The rows are grouped in 3 different ways at once. Each group adds its own fixed numbers to the row, and there is some noise. The rows also spread widely along 10 directions, which tell nothing about the answers.
Known rows, each followed by its group in each grouping:
[  9   7  -9 -10  -2  -2  -8  -5 -17   9  -1  -7  18  22  -9  -4 -11  11
  16  -2   4   0   2   7 -11   1  -7  -2  -5 -17 -28  -4   0   1] -> J171 J348 A
[ 11 -10 -13   8  14  11   9  14  -4  -6  -8   9   2 -16 -12  -9   3 -12
   4  12 -21 -11 -10  13  -4  -6   0  -7 -10   4  -9  -2   9  -5] -> J3 J165 K
[ -6  -4  -7 -19  -2   4   4  -2  -2   9  -3   2   6  -8   0  -7   8  -9
   3  -1   1 -11  -8   4  -5   0   1  -1  -9   2  -2  -5  -3  -2] -> J279 J982 J
[ -1   2  -2   0   2   3  -3  -2  -2   8   1   0   5   2   5   3  -1   8
   1   0   4  -7   3   8  -4  -7  -5 -15 -10   1 -10  -5   5   6] -> J514 J991 A
[ -3   5   6 -14   1   1  -7  -5  -6   2   9  -6  12  11  -4   4   9   0
   4  -3   8  -3  -1  -1 -11  -3 -12  -3  -5  -4 -17  -1 -10  -2] -> J171 J631 J
[  0   2   0  -2   1   6  -9  -1  -6   1   2   0   9   5  -6  -1   3  -3
  -1   2  -4  -7  -8   4  -8  -6  -8  -2 -10   0 -18   0  -2  -9] -> J910 J165 Q
[ -4  -8 -10  -7   2  11  -7   5  -5  -6  -2   6   2  -4 -14  -2  10 -10
   1   4  -5  -3  -7  -5   0   1  -6   4 -11   5 -10   3 -12 -10] -> J757 J348 K
[  5  -5 -11   2  -1  -6  -5   3   4  11   0  -3  -8  -4  -5   8  -6   0
  -5  20 -20   0  -2   1  14   6   1   5   3   4   0  -8  -4  10] -> J3 J982 Q
[ -8  -1  -1   5   5   1   0   1   9   9   4   2  -7  -8   7   3   5   5
  -5   8   2  -8   7   8   0  -5  -1 -16  -6   6   5  -5   6  12] -> J514 J631 W
[ -3  -6   9 -14  -8 -10  -2  -7  -2   3   7  -9   2   1 -10  -9   4  -4
   2  -1  10  -5  11  -7   7  -4   4  -4   7   6   3  -5   0  -3] -> J910 J991 W
[ -4  -2  -6 -17 -13  -6  -3  -3   0   3  -4 -11  -6   1 -12 -13  -2 -11
   1  -3  12  -4   3  -1   7   8   9   9  -3   5  10  -1 -15 -13] -> J757 J631 A
[ 10  -9  -9  -1   3   1  -2   3 -14  -6  -8   3   0   0 -24 -13   0  -5
   8   7  -9  -3   2  -1  -1  -2   2   0  -2   1 -15   2   5 -10] -> J279 J982 Q
[ 22 -10  -5  -1   6  -5   4   7 -14  -4  -5  -3   3   2 -21  -9  -7  -2
  12  11 -14  -1   3   0   1   2   3   0   3  -3 -17  -1   7  -4] -> J3 J982 A
[14 -1 14 12 20  1 10 12  5 -1 13  5  2 -2  9 13  0  8 -6 10  4  0  2 14
 -7 -4 -9 -9 -1 -1  3  6 14 11] -> J757 J165 J
[ -1   1   2 -11   3   1   8   5   3   3   8  -2  11  -6   0  -3   5 -10
   1   4  -2 -10  -9  10  -6  -4  -7  -4  -7   2  -1  -5   1   0] -> J757 J165 K
[  7  -6   2   1  -2   1 -10   1  -2   2   1  -1  -2  11  -3   6  -3   2
  -4   7   1   2  -2  -4   4  -6  -2   7  -5   5  -4   3  -6  -4] -> J514 J348 K
[ 21  -3   4  15   2  12 -12   2 -14   7 -13   9  -8  23   1  -2 -12  17
   0   0   9   7  -1   2  -8 -11   3   4 -15  -2 -15  13   9  -8] -> J757 J631 W
[  1   6 -11  12  12  10  -4   9   0   1   7   4  -4  13  -1  18   0  17
  -5   5   5   8  -6  13  -4  13 -15  -1  -9 -16  -9   8 -12  13] -> J757 J982 K
[ -5  -7  11  -8   4  -3   1  -1  -2  -5   8   0  -1  -4  -7  -5  13  -3
   0  -5  18  -3  14  -6  -2  -2   0 -10   2   7   2   3   3  -1] -> J279 J982 J
[ -1 -10  -8  -1   9  -1   2   0  -6   4   0  12  -2  -7  -4   0   3  11
   3   3   4  -1   7   4   3  -3   4 -11  -2  -3  -4  -2  12   8] -> J514 J991 Q
[ -5  -3  14  -9   2  -8   5   3  -1 -17  13 -15   3  -7 -22 -13  15 -14
  -2  -3  15  -5  14  -5  -2  -3  -6  -7   7   7   5   3  -2  -9] -> J171 J982 Q
[ -6  -4  12 -10   2  -3   3  -1  -5  -4   5   1   6   0  -7 -13   8  -2
   6 -13  34  -7  20   1  -9  -9   2 -16  -5   4   2   4  12  -3] -> J279 J348 A
[  5   0   2  11   0   7  -8   2  -2   6  -5   1  -3   2   0  -2  -6   6
  -5   3   0  -6   3   7  -4 -13   1  -9  -9   6  -5   2   8  -3] -> J514 J165 W
[ 11   6   8  21  -4   4  -9   9   8   3  -1 -20 -11   7  -2   1 -13  -1
 -16  12  -4  -3   4   7   2 -10  -4  -1  -5  11   7   4  -3  -2] -> J171 J982 W
[  7   0   1 -15  -5  -5  -4  -4 -11   4   6  -6  13  16  -9   1   1   5
  10   6  -6   1  -3  -4  -3   4  -9   2   2  -9 -23  -4  -5   3] -> J757 J982 W
[ 18  -7   1   1   7   8  -6   2 -17   6  -1  17   4  19  -1   7   1  16
   5   5  -2   6 -11  -4  -9  -5  -7   5  -9  -9 -27   7   7   1] -> J279 J982 W
[ 12   7   2   4   2  12 -13   5  -6   2   3   0   5  23  -1  14  -2   9
  -6   2   3   3 -15   4 -11   1 -19   8 -15  -8 -23   9 -13  -2] -> J279 J982 A
[ 21  -4   4  -3   0  -1  -7  -1 -20   1  -3   0   8  20 -12  -5  -9   9
   9  -4  12   6   1  -2  -7  -4   1   7  -5  -9 -22   8   5 -13] -> J171 J165 A
[ 2 -2  1 -5  0  4 -9 -2 -4  7  1 -1  3  5  1  3  0  3 -1  0  9 -2  1 -1
 -4 -6 -2  2 -7  2 -3  3 -3 -4] -> J171 J348 J
[ -9  -3  -5  -5  -9  -2 -13  -8 -11   6  -4  -1   2   6 -17 -10   4   3
  10  -2   4  -4  16 -10   3  -3   3 -14  -2   5 -17  -6   1   2] -> J279 J982 K
[  6   2  19   9  -5   0  -6   3   5   5   5 -11  -2  10   5  -1  -7  -2
  -9   2  18  -3  10   4  -1 -15  -2  -3  -6  12  11   3   5  -1] -> J279 J348 K
[ -6  -3  15   3  -3   6 -16  -3   1   1   6   1  -4   8   3   7   8   8
 -11  -3  18   0  10 -13   2 -12  -5  -7  -6  13  -2   6  -4  -1] -> J757 J991 W

New rows. What belongs after each?
[ 9  0  2  0  1 -4 -1  2 -7  2  5 -7  4 13 -9 -2 -5  6  3  3  7  3  3  4
 -2  0 -4  1  0 -8 -8  2 -1  2] -> J171 J982 K
[ -9  -7  -7 -14  -4   0   0  -4  -9  -2  -3   4   7  -9 -15 -18   8  -9
  10  -7   5 -11   4  -1  -1  -6   6 -11  -5   4  -7  -4   3  -9] -> J514 J165 K
[ -2   8  -6  -2  10  10   3   7   7  11   7   4  11  -2  13  13   5   2
  -4   4  -5 -10 -15  21 -12   1 -15  -6 -16  -9 -11  -4  -5  10] -> J3 J165 A
[11 -4  1  2  3 -4  0  8  3  1  2 -9 -4  3 -7  2 -8 -1 -2  8  5 -1  5  8
  6  2  1  5  0  0  7  3 -2  0] -> J3 J348 A
[11 -4 11 -4  5 -3  2  4  2  0  7 -4 -2  3  0  5  1 -4 -3  9  2  0 -1  1
  0  0 -4  6  0  5  4  2 -2 -3] -> J757 J631 J
[  2  -4   0   5   2   5  -9  -2 -10   2  -5   5   0   7  -4  -1  -2  11
   4  -5  11  -1  11  -2  -4 -10   0 -13  -9   3 -14   3   7  -1] -> J514 J991 A
[ -4  -2   1 -15 -12  -6   1  -4   1  10  -1 -10   6  -9   1 -13  -3 -10
   1  -3   6 -14   3   4   1  -7   8  -7  -4   9   6  -9   2  -7] -> J514 J165 A
[ -3   2 -17   0   7   0   0  -3  -7  11   1   9  -1  11  -3   5  -2  20
  11   1  10   7   6  11   0  12  -1  -8  -5 -17  -9  -1  -1  16] -> J757 J631 K
[ -6  10   6   9   1   3 -14  -2   6   1   9 -12  -2   7  -1  11   2   9
 -10   1  11   0  12   1  -3  -1 -12 -10  -2   2  -4   2 -10   7] -> J171 J982 J
[  0  -6 -13  -2   1  -3  -1   1  -3   2  -4   1  -8  -6 -16  -4   1   0
   3   6  -1  -2  10   1   8   9   4  -6   1   1  -2  -3  -3   3] -> J279 J982 A
[-12  -5  -5   2  -5   4  -7   1   5   5  -3  -3 -11 -13  -6  -6   5  -4
  -8   4   0  -8  10  -4   7  -2   4 -12  -4  16   7  -3  -3   0] -> J757 J982 W
[-10  -6  14 -17  -9  -8  -1  -1  11   4  11 -14   5 -15  -3  -6  12 -19
  -5   8  -2 -15   9  -7   7 -11   0  -9   3  21  11 -13  -2   1] -> J3 J348 W
[  3  -7   9  -6  -2   2  -2   0  -1  12   2   0  10  -8   9  -1   5  -9
  -2   9  -9 -11  -3  -7   0 -20  -1  -6  -6  17  -6 -10   8   1] -> J171 J991 K
[ -7  -1  -3   1   7  -2   0  -2  -1   1   5   3  -2  -1  -4   0   5   5
   1   3   9  -3   8   7  -3  -1  -3 -11  -5  -2  -2  -1   4   6] -> J514 J631 Q
[  3 -14  -3 -10  -6   5  -7  -6 -15  10 -12  12   4   0  -7 -16   3   1
   8  -6   3  -8   0  -7  -4 -12  12  -5 -10   3 -16  -1  11 -10] -> J3 J165 W
[ 12 -16  11   8  -2 -11   3   3  -5  -9  -6  -7 -16  -8 -18 -18  -7  -9
  -5   6   7  -1  17  -6  13 -11  17   0   8  18  17   6  15 -12] -> J514 J982 Q
[ 4 -7 -7 -6  1  3  5  7  1  3 -2  1 -3 -8 -7 -4  3 -7 -2 10 -9 -7 -8  5
  3  1  1  4 -5  2  3 -1 -2 -1] -> J279 J982 W
[ 12 -15   1 -17  -4 -14   4  -1  -8   0   3  -4   6   1 -15  -9  -3  -9
  10  11  -6   0   0  -7   9  -2   5   9   9   5  -1  -6   2  -6] -> J514 J348 K
[ -2  -7   3  -8   5   2   3   1  -4  -5   0   3   1 -12  -8 -12   8  -8
   2  -4   9  -9   6   1  -3  -4   4  -8  -3   8   2   3   4 -10] -> J757 J165 J
[-19  -2   2 -15  -6  -2 -10  -8  -2   2   6  -2   5  -2  -8  -5  13  -3
   2  -7  19  -7  14  -8  -2  -3  -2 -11  -4   7  -3  -2  -3  -2] -> J757 J348 Q
[ 13  -5   2  16   0  14 -22   5 -14  -3  -8   6  -4  18 -11   6  -3   7
  -4   7  -9   4  -2 -14  -2  -9  -8   1 -10  10 -27   8  -3  -7] -> J757 J982 K
[-12   3   1   4  -9   9 -20  -5   0   6  -3  -3  -1   1  -3  -2   3  -5
  -8  -1  -2 -10   2  -5  -3 -12  -2  -8 -13  14 -12  -3  -5  -9] -> J910 J165 Q
[  1   8 -11   2  10   0   3   7   8   0  11  -8   1   1  -5  15  -2   8
  -4   9   1   1   1  15   3  14 -13  -2   0 -13   0  -1 -13  13] -> J171 J991 A
[ 1 -3 -1 -7 -2  1 -2  1 -2  6 -1 -1  2 -3 -3 -3  3 -3  1  3  0 -8  2  0
 -1 -2  0 -6 -6  7 -5 -4  0  0] -> J279 J982 A
[  0   0  -6  -2   6  -3   5   2   2   6   5   1   5  -7  -1   3  -1   3
   2   7  -6  -8   3  12   1   2  -4 -13  -2  -2  -5  -8   4   8] -> J514 J165 A
[ -4   1  11 -10  -8  -3   0   0   0   5   8 -11  10   2   0  -6   5  -8
   0   2   3 -10   2  -2  -3  -9  -5  -7  -4  10  -3  -6   0   1] -> J757 J982 K
[  0  -4   6  -3  -9   1  -5   1  11  22  -3  -3  -2  -9  19   4  -5  -7
 -12   7  -4 -12  -4   1   5 -12   8   0 -10  18  10  -9   2   0] -> J3 J165 A
[  6  -4  -4   1   6  11  -5   4  -6   0  -5   3  -1  -2  -6   0   4  -3
  -3   3  -4  -4  -6  -1  -6  -5  -4   2 -10   4 -10   4  -4  -8] -> J171 J982 J
[ -7  -7  10   1   3  -6  10   4  12  10  10   1  -5 -19  10   1   6  -6
  -9  13   1 -12  12   3   8  -9   4 -18   1  20  18  -9  14  16] -> J279 J982 K
[  8   4  -3   4   3  10  -5  12   5 -10   2 -14  -3   8 -15   2  -4  -6
  -9   8  -2   0 -11  11  -2   5 -14  14  -8  -4   1  10 -19 -11] -> J757 J348 W
[  7  -5 -24 -11  -7   1  -3   1  -7  11 -12  -3   4  -8 -16 -11  -9  -8
   9  14 -30 -10  -9   5   7   6   5   2  -2   0 -13 -13  -3  -5] -> J757 J165 W
[  5  -2   2   9   4   8  -9   3  -5   5  -1   8  -5   8  -1   6   1   8
  -6   6   1  -1   1  -1  -4  -7  -5  -4  -9   3 -12   5   6   2] -> J279 J982 Q
[ 14  -9  14   9   2   2  -4   3  -9   1   1   3  -2  10  -3  -2  -2   2
  -2   4   4   1   3  -5  -1 -13   1  -2  -4   9  -9   6  10  -4] -> J910 J982 K
[ -8  -2  -5  -2   4   4  -4   3   4  -4   5   0  -2  -5 -12   2   9  -3
  -3   5   0  -6   4   2   2   2  -6  -7  -2   3  -2   0  -7   0] -> J910 J348 W
[-14   1  12 -10  -7   0  -7  -5   7  15  11  -2   3   1  14   9  12   3
  -9  -5  19  -7   7  -5   0  -6  -3 -10  -8   9   1  -3  -4  10] -> J3 J982 A
[  8 -20   4 -18   2 -10  11   1  -5  -4   5   3  -5  -8 -15 -11   9 -11
   2   5   3  -1  -2  -9  10   2   9  10   6   4   8   3   1  -8] -> J910 J982 W
[ -6  -9 -11 -11  -5 -12 -11  -7 -14  -6   0  -9   0  -5 -34 -13   6  -4
  11   7  -8  -2  21 -17  11   5   4  -9  13   5 -16  -8  -3  -4] -> J171 J982 Q
[ -3  -1   2 -14   1   7  -5   3   0   2   7  -1  11   1   1   7  10  -8
  -3   1   4  -6  -9  -2  -8  -5 -13   2 -11   4 -11   1 -12  -6] -> J171 J348 A
[ 5 -4  6  3  2 -3 -1  6  3 -4  4 -6 -3 -6 -9 -2  0 -7 -6 10 -4 -4  5  2
  5 -4 -2 -2  2 10  6  1  3 -5] -> J757 J165 Q
[-12  -6  -2 -20   2  -8   8  -6  -4   7  11   5  10 -12  -2  -6  16  -4
   8   2   2 -10   4  -1  -3  -2   0 -14   1   1  -7 -10   9   7] -> J910 J982 Q
[  9   2   2  -7  -5  -8  -1   4   3   4   6 -13   0   7  -6   3  -6  -4
  -5  12  -5  -1  -8   6   5   5  -5  15   2  -2   4  -2  -9   0] -> J279 J982 Q
[ -1  -3  -4  -6  10   8   3   5  -3  -2   1   9   3  -7  -3  -2  11  -6
   1   6  -4  -7  -8   4  -8  -3  -8  -3 -11   3  -7   1   1  -3] -> J757 J631 Q
[  3   1  -8  12  11   8  -8   9   8  11   4   5  -3  -3   9  24  -3   9
  -8  18 -13  -2   0   6   4   0 -12 -10  -8   7  -7  -5  -2  15] -> J757 J348 A
[ -7   2   0   1  -6   8 -13  -1   1  12  -4  -5   5  -1   2  -4   1  -2
   0   3  -6 -14   7   2  -5 -14  -2 -16 -11  12 -10  -9   5   2] -> J3 J348 W
[ 2 -6  3 -2 -3 -2 -3 -1 -1  7  2 -2 -3 -1 -2 -2  0  1 -4  7 -3 -4  3 -3
  4 -7  2 -4  0  8 -2 -2  3  2] -> J514 J982 W
[ -4  -2   2  -3   3  -4  -1   1   0  -2   7  -8  -3  -5 -10   0   6  -1
  -3   2   9  -2  12  -2   3   2  -1  -6   5   4   4   1  -5   3] -> J171 J982 J
[ 9 -8 -6  4 14  6  8 11  1  5  3 12 -8 -6  6 10  2  6 -9  7  6  3 -7  8
  0  4 -1  5 -7 -4  4  9  1  5] -> J171 J982 A
[ 9 -6  4 -5 12  6  7 10 -3 -9  6  2  3 -5 -6  2  9 -8 -2  8 -5 -4 -9  1
 -7  0 -9  2 -3  2 -5  6 -3 -5] -> J757 J982 J
[  7 -11  -9  -1  -5  18 -18   5  -5  10 -17   8  -2  -5   0   1   0 -12
  -5  12 -24 -11 -15 -10   0 -14   2   7 -19  21 -17  -3  -4 -14] -> J3 J348 A
[  7 -12  -8  -8  -1   1   0  -2 -18   5  -8  13  -2   6 -12 -12   0   4
  10  -2   7   2  -1  -4   0   0   9   4  -6  -3 -10   5   4  -4] -> J279 J982 K
[  7   8  -6  16  -3  11 -21   1  -2  14  -7  -3   0  12   4  12 -14  11
  -7  10 -12  -3  -1   4  -2  -5  -7  -6 -12   7 -20  -2  -4   2] -> J757 J165 A
[ -1 -11  -4 -19  -4   0  -5  -7 -12  19  -1  13   6  -1   8   3   6   5
   7   2  -2  -3  -2 -13   1  -4   4  -3  -7   6 -18  -6   4   4] -> J757 J982 A
[-16  -3   6  -3  -1   3  -6  -8  -4   1   4   3   5  -6  -6 -10  13   2
   4  -8  13 -12  19  -6  -5 -15   1 -29  -4  10 -10  -5  11   3] -> J910 J991 W
[ 11   4  -3   5   1   2   1   8   5   4  -2 -10  -4   5  -4   1 -13  -2
  -6   8   5  -3  -1  16   1   2  -1   7  -6  -2  10   3  -4  -1] -> J279 J348 A
[  9  -3  -5  26  -1   7 -22   3  -5   1 -12  -2 -19  15 -18   1 -15  15
  -6   7   5   6  19   0   8  -3   4  -5  -3   5  -5   8   1  -2] -> J279 J348 W
[ 9  1 -4 -6 -1 -6  2 -1 -7 10  0 -5  8  5 -4 -7 -9  4  5  5  0 -2 -2 12
 -3 -2  3  2 -1 -8 -5 -4  7 -1] -> J171 J165 Q
[ -2   4   4  -9   7   4   0  -1  -5   5  10   2  18   3   4   2   8   1
   2  -1   4  -8  -8   9 -16  -9 -11  -8 -10  -6 -17  -2   4   1] -> J171 J165 Q
[  3  -8 -15 -19   5   6   8  11   1  -5   3   3   0 -11 -12   0  12 -15
  -3  11 -16  -4 -25   1   3  12  -7  17  -6  -3  -1   3 -18  -9] -> J757 J982 W
[  4  -3   6   8   1   7 -12   4  -2   0   2   0  -8   5  -1   7   3   1
 -14   6   2   1  -3  -6  -1  -8  -5   7  -9   9  -3   8  -6  -6] -> J171 J982 Q
[  2  -1  -6 -11   1  -1   8   3  -1  10   2  -3   6  -6   2  -5   1  -6
  -1   7  -4  -6 -10  11  -4  -2   0   4  -6  -3   1  -3   2   0] -> J171 J982 Q
[ -1  -7 -21   8   4   4   6   7   4   3 -11   3 -15 -19 -10 -13  -7  -2
  -5   7  -4  -8   2  17   8   3  15  -5  -5   3  17   0   5  -3] -> J514 J165 W
[ -3  -2  -9   2   3   5  -4   2  -4  -2   0   2   4  -5 -12  -4   4  -6
   3   4  -9  -8  -1   4  -1  -2  -3 -10  -5   3 -13  -4  -2  -3] -> J910 J165 K
[ 12   3 -10  -7   6  -2   8   2  -4  10   1  -2  10   9  -4  -2  -9   9
  10   8  -3  -3  -4  20  -6   4  -4  -2  -3 -17  -9  -4   7   8] -> J279 J348 W
[ -3 -11   0  -3   5  12  -6  -3 -14  -3  -3  17   1  -1  -9  -8  15   6
   3 -11  16  -2   5  -9  -7 -10   3  -9 -12   1 -17  10   7  -9] -> J171 J165 W
[  7 -13 -13 -19   3   4   7   4  -9  -3  -6   4   5 -10 -17 -12   5 -12
   9   9 -17  -7 -13  -1   3   3   2   7  -3   1  -7  -4  -3 -11] -> J757 J991 W
[-4  3 -5  2 11  6 -2  3  6  5  5  3 -2 -1  4 13  7  5 -4  5  1 -3  0  8
 -5  4 -9 -8 -9 -3 -4 -1 -7 10] -> J3 J631 J
[ -2  -6 -20   0  -6   0 -11   5   3  -4  -7  -7 -19  -5 -21   0  -3  -9
  -9  13 -12   2  -2  -5  18  16   3  16   2   7   8   2 -22  -9] -> J757 J982 Q
[ -1 -11  16  -5  -3   4  -2  -3  -3   6  -3   9  -3  -8   6 -11  11 -12
  -4   0   9 -10   3  -9  -5 -24   7  -6 -13  24   3   2  15 -11] -> J279 J631 Q
[ -4  -2  -5   7  16   5   6  13   2 -18   9  -1  -5  -5 -20   2  13  -2
  -2   3   6  -1   5   8  -1  10  -9  -8  -2  -7  -1   8  -9   5] -> J3 J982 K
[ 17 -12  -2  -9  -2 -13   2  -4 -19   0  -4  -4   1   6 -21 -17  -8   0
  11   4   2   4   8  -5   4   0  11   8   8  -5  -8   1  10  -9] -> J171 J982 Q
[ -5  -7  19  -2  -9  -7 -11  -6  -7  -7   5  -7  -6   8 -19 -14   8   2
  -1  -9  29   0  29 -16   4  -9   6 -12   6  12   0   7   3  -7] -> J279 J982 W
[-12  -3   6  -2  -1  -3 -14 -10  -6   5   6   5  -4   7  -2   4   8  17
   2 -12  30   4  24 -10   1   0   3 -17   2   2  -5   4   0   5] -> J757 J165 J
[-10  -5   1 -15  -3   1  -1 -11 -10  18   3  17   4   4  15   0   9  14
   2 -10  22  -2  -2   0  -9  -7   4  -6 -11  -5  -6   1   9   7] -> J514 J982 Q
[ 5 -8 -1 -6 -2 -1 -1 -2 -9  4 -2  4 -2  4 -6 -8  0 -1  6  2  5  0  1 -3
  3 -3  5  1 -5  4 -4  1  2 -4] -> J757 J631 K
[ -3  -4 -15 -10   6   9   4   7  -1   0   1   7  -3  -6  -8   0  10  -2
  -2   4  -2  -3 -13   5  -1  10  -5   5  -8  -7  -2   4 -12  -1] -> J757 J982 W
[ -2  -1   2   6   2   5  -5   4   3   5   3  -1  -1  -2   4   4   3  -1
  -7   8  -8  -7  -3   1  -2  -9  -6  -8 -10  10  -5  -3   0   4] -> J514 J982 K
[  7  -2  -2   1  -2   2  -2   1  -7   7  -9  -4  -1   4  -3 -11 -13   3
   3  -2  13  -4   8   8  -2  -5   8  -4  -8   3   2   1   8  -5] -> J757 J348 A
[ 10  -8  -1   7   4   7  -9   4  -8  -6  -6  -1  -5   4 -16  -5  -3   0
  -1   6   0   0   5  -4   1  -7   0   1  -4   4  -8   7   1 -10] -> J171 J348 W
[ -3  -1   9   1  -4   1  -4   3  12  14   8  -9  -1 -12  11   6   5  -7
 -13  17 -14 -12   1  -3   5 -13  -6 -10  -1  21   4 -10   1   9] -> J171 J982 W
[ -1  -3  -8   0   8   1  -2   3  -5  -7   3   3  -2   3 -15   1   5   3
   6   4   3   3   5   1   2   7  -5  -6  -2  -4  -8   1  -6   2] -> J757 J631 K
[ -7   4   2   7   2   1   3   5  11  12   3  -5  -6 -10  12   2  -2   3
  -9   3  10 -10  11  12   1  -4   1 -17  -7  10  13  -5   6  12] -> J757 J982 A
[ -1 -10  17   5  -2   0  -8  -7  -9   8  -2  11  -6   6   3  -8   4   7
   1  -7  26  -1  21 -10  -1 -20  12 -15  -7  16  -1   4  18   0] -> J279 J631 K
[  2   8   9  -4  -4   3 -11  -1   0   3   9 -10  10  20  -3   6   0   5
  -1   1   8  -2   2   4  -8  -4 -15  -2  -7  -5 -14   0  -7   2] -> J279 J348 W
[  1   2   3  11   7  10   0   6   6  11   3   7  -6   3  12   8   1  13
 -10   2  11  -3  -1  13  -6  -5  -3  -8 -13  -1   5   6   5  11] -> J279 J982 W
[-11  -6   6 -22  -2  -3   8   0  10  11  12   4   4 -16  11   2  16 -11
  -5   2   8 -12  -2  -2   2  -3  -2  -6  -4  11  10  -7  -2   7] -> J279 J982 A
[ 16   3  -1   3   7   0   7   9   2  -2   4  -5  -1   9  -6   4  -9   3
  -3   4  10   3  -7  19  -1   9  -5  10  -4 -13   5   8  -5  -3] -> J279 J165 A
[ -5  -3 -13  -5   5   1   0   1  -1   0   0   2   1  -9  -8  -3   4   0
   3   4  -4  -6  -1   8  -1   0  -2  -8  -4  -2  -4  -5   2   3] -> J514 J991 Q
[  9 -13 -12 -19  -5  -2  10  -2 -13  13  -8   8   1   3  -4 -16  -4   0
  11  -4   9   0 -12   6   1   4  16  16  -8 -12   2   2   2  -6] -> J3 J982 K
[  5  -5 -14  10  13  14   0   8  -1  10  -6  19  -7  -7   5   8  -2   8
  -6   7  -2  -3  -6  13  -2  -1   1  -5 -15   0  -5   3   6   4] -> J279 J165 A
[  1  -1  -3  -4   6  -3   2   3  -3  -4   6  -2   5   0 -14  -2   3   2
   6  -1   9  -3   9   8  -1   6  -2  -9   1  -8  -6   0  -1   2] -> J3 J165 A
[ 16  -3 -13  12  10  10   2   7  -4  15  -9  12  -1  -2   6   4 -12  13
   1  15 -16  -3  -9  17  -2  -3   3  -5 -10  -4  -8  -2  14   8] -> J757 J165 W
[ -3   2   3   5   6   6   4   4   2  10   5   4   2  -1  11   4   2   8
  -3   2   7  -6   3  10  -7  -7  -4 -16 -10   1  -1  -2  10  14] -> J757 J982 K
[-13  -1  -5  -8   5  -5   2   0   4   2  11   0   4 -13  -6   4  13   0
   1   9  -5  -8   9   2   3   5  -8 -17   3   3  -4  -9   0  14] -> J757 J982 Q
